The groups are shells around one centre, one inside the other: the same stretched ball of 4 dimensions in 10 sizes.
(in the rows, 128 means zero)
Known rows, each followed by its group:
[124 137  90 128 153 129 101 147]	(5)
[156 160 122 137 151 138 141 155]	(3)
[148 149 105 132 150 130 125 165]	(1)
[139 143 137 145 140 140 138 133]	(4)
[116 111 181 159 114 156 129  88]	(2)
[149 180  59 122 183 115 133 183]	(1)
[132 167  86 135 172 122 140 149]	(4)
[145 177  74 126 179 124 133 165]	(5)
[134 176 113 147 173 132 164 125]	(7)
[ 85  80 121 138 115 134  68 109]	(2)
[127 149 143 156 146 136 160 114]	(4)
[131 133 155 151 131 147 137 113]	(9)
[135 138 156 155 132 141 151 121]	(0)
[152 187  91 131 181 133 148 152]	(1)
[118 151 107 141 161 132 133 121]	(5)
[151 181  92 136 175 123 157 164]	(5)
[ 81 109 165 171 125 138 145  64]	(8)
[100 111 157 162 123 136 136  94]	(7)
[ 91  84 150 147 110 148  85  89]	(8)
[131 151 115 145 153 125 147 142]	(7)
[102  88 145 146 109 141  91 111]	(8)
[149 147 105 127 149 137 112 161]	(1)
[ 75  82 187 170 103 152 117  50]	(0)
[ 62  63 155 157 101 141  80  66]	(8)
[ 98 111 168 162 122 148 131  75]	(9)
[ 94 104 171 165 117 143 133  78]	(9)
[116 159 123 154 163 131 161 107]	(6)
[145 171  75 130 174 114 142 176]	(2)
[105 127  97 134 150 129 101 125]	(3)
[123 137 151 153 138 147 140 103]	(4)
[187 217  53 112 202 123 149 207]	(2)
[164 186  70 120 181 124 135 186]	(9)
[137 154 154 153 146 151 155 107]	(6)
[ 94  96 120 141 124 132  88 115]	(3)
[134 158  63 123 171 114 116 174]	(0)
[165 206  73 130 194 118 169 179]	(6)
[127 151 115 139 157 141 127 121]	(6)
[156 160 102 130 156 130 131 170]	(7)
[159 168 120 140 156 132 156 161]	(0)
[102 128 159 163 135 144 147  79]	(3)

New rows, each followed by its group:
[105 112 140 152 127 134 121 110]	(4)
[163 173  87 124 167 128 132 181]	(3)
[146 135 129 135 135 141 117 150]	(2)
[133 165  64 126 176 113 127 169]	(0)
[131 161 136 154 156 137 165 115]	(4)
[142 153 130 139 150 148 130 127]	(8)
[155 162 123 140 152 136 148 154]	(3)
[136 172  60 124 182 116 127 168]	(6)
[154 179 120 144 166 133 167 146]	(4)
[143 150  77 119 160 126 102 174]	(1)
[113 104 131 141 121 136  99 127]	(6)
[170 215  96 137 194 130 185 160]	(8)
[133 170 121 150 166 132 165 124]	(5)
[131 173 106 141 173 135 149 123]	(2)
[ 74  76 139 150 111 136  84  87]	(1)
[ 87  77 148 147 106 145  79  93]	(8)
[ 91  95 110 138 127 127  84 121]	(6)
[132 139 174 163 130 148 163 102]	(8)
[132 149  63 120 165 117 103 174]	(0)
[ 70  76 163 160 107 144  98  63]	(1)
[103  96 129 138 120 141  83 115]	(6)
[121 163 116 147 166 135 150 112]	(0)
[134 144  87 122 156 135  96 153]	(2)
[164 184 111 136 169 136 158 158]	(4)
[152 174  53 112 181 121 111 187]	(8)
[143 159  80 125 165 122 121 171]	(5)
[136 157  92 129 164 132 119 148]	(5)
[154 166  63 116 171 119 114 191]	(0)
[122 146 151 158 145 144 156  98]	(5)
[141 177 147 160 161 140 187 113]	(8)
[180 210  49 112 199 120 142 207]	(8)
[ 94 103 178 169 114 144 140  74]	(1)
[160 160 122 135 150 140 137 159]	(6)
[ 89  89 148 154 113 137 104  96]	(3)
[148 184 100 142 176 124 168 152]	(3)
[ 78  81 142 152 113 136  92  88]	(3)
[120 147  79 133 163 114 122 154]	(0)
[100 106  96 132 136 125  83 133]	(6)
[164 173 111 132 161 139 142 162]	(3)
[125 132 152 149 134 151 128 105]	(1)
[146 183 127 149 170 139 173 125]	(1)
[101 132  83 136 157 116 111 134]	(8)
[156 158 145 145 144 146 150 139]	(0)
[120 161  80 134 174 120 132 140]	(6)
[ 85  85 169 161 107 148 107  72]	(3)
[111 102 119 136 123 133  87 133]	(0)
[178 198  74 122 184 124 150 196]	(1)
[112 122  84 124 148 129  81 142]	(2)
[139 143 130 144 142 135 139 140]	(9)
[128 165 133 157 160 131 175 117]	(6)
[ 78 108 148 163 131 135 130  71]	(6)
[130 136 109 129 147 141 101 136]	(8)
[189 207  93 125 183 135 162 187]	(8)
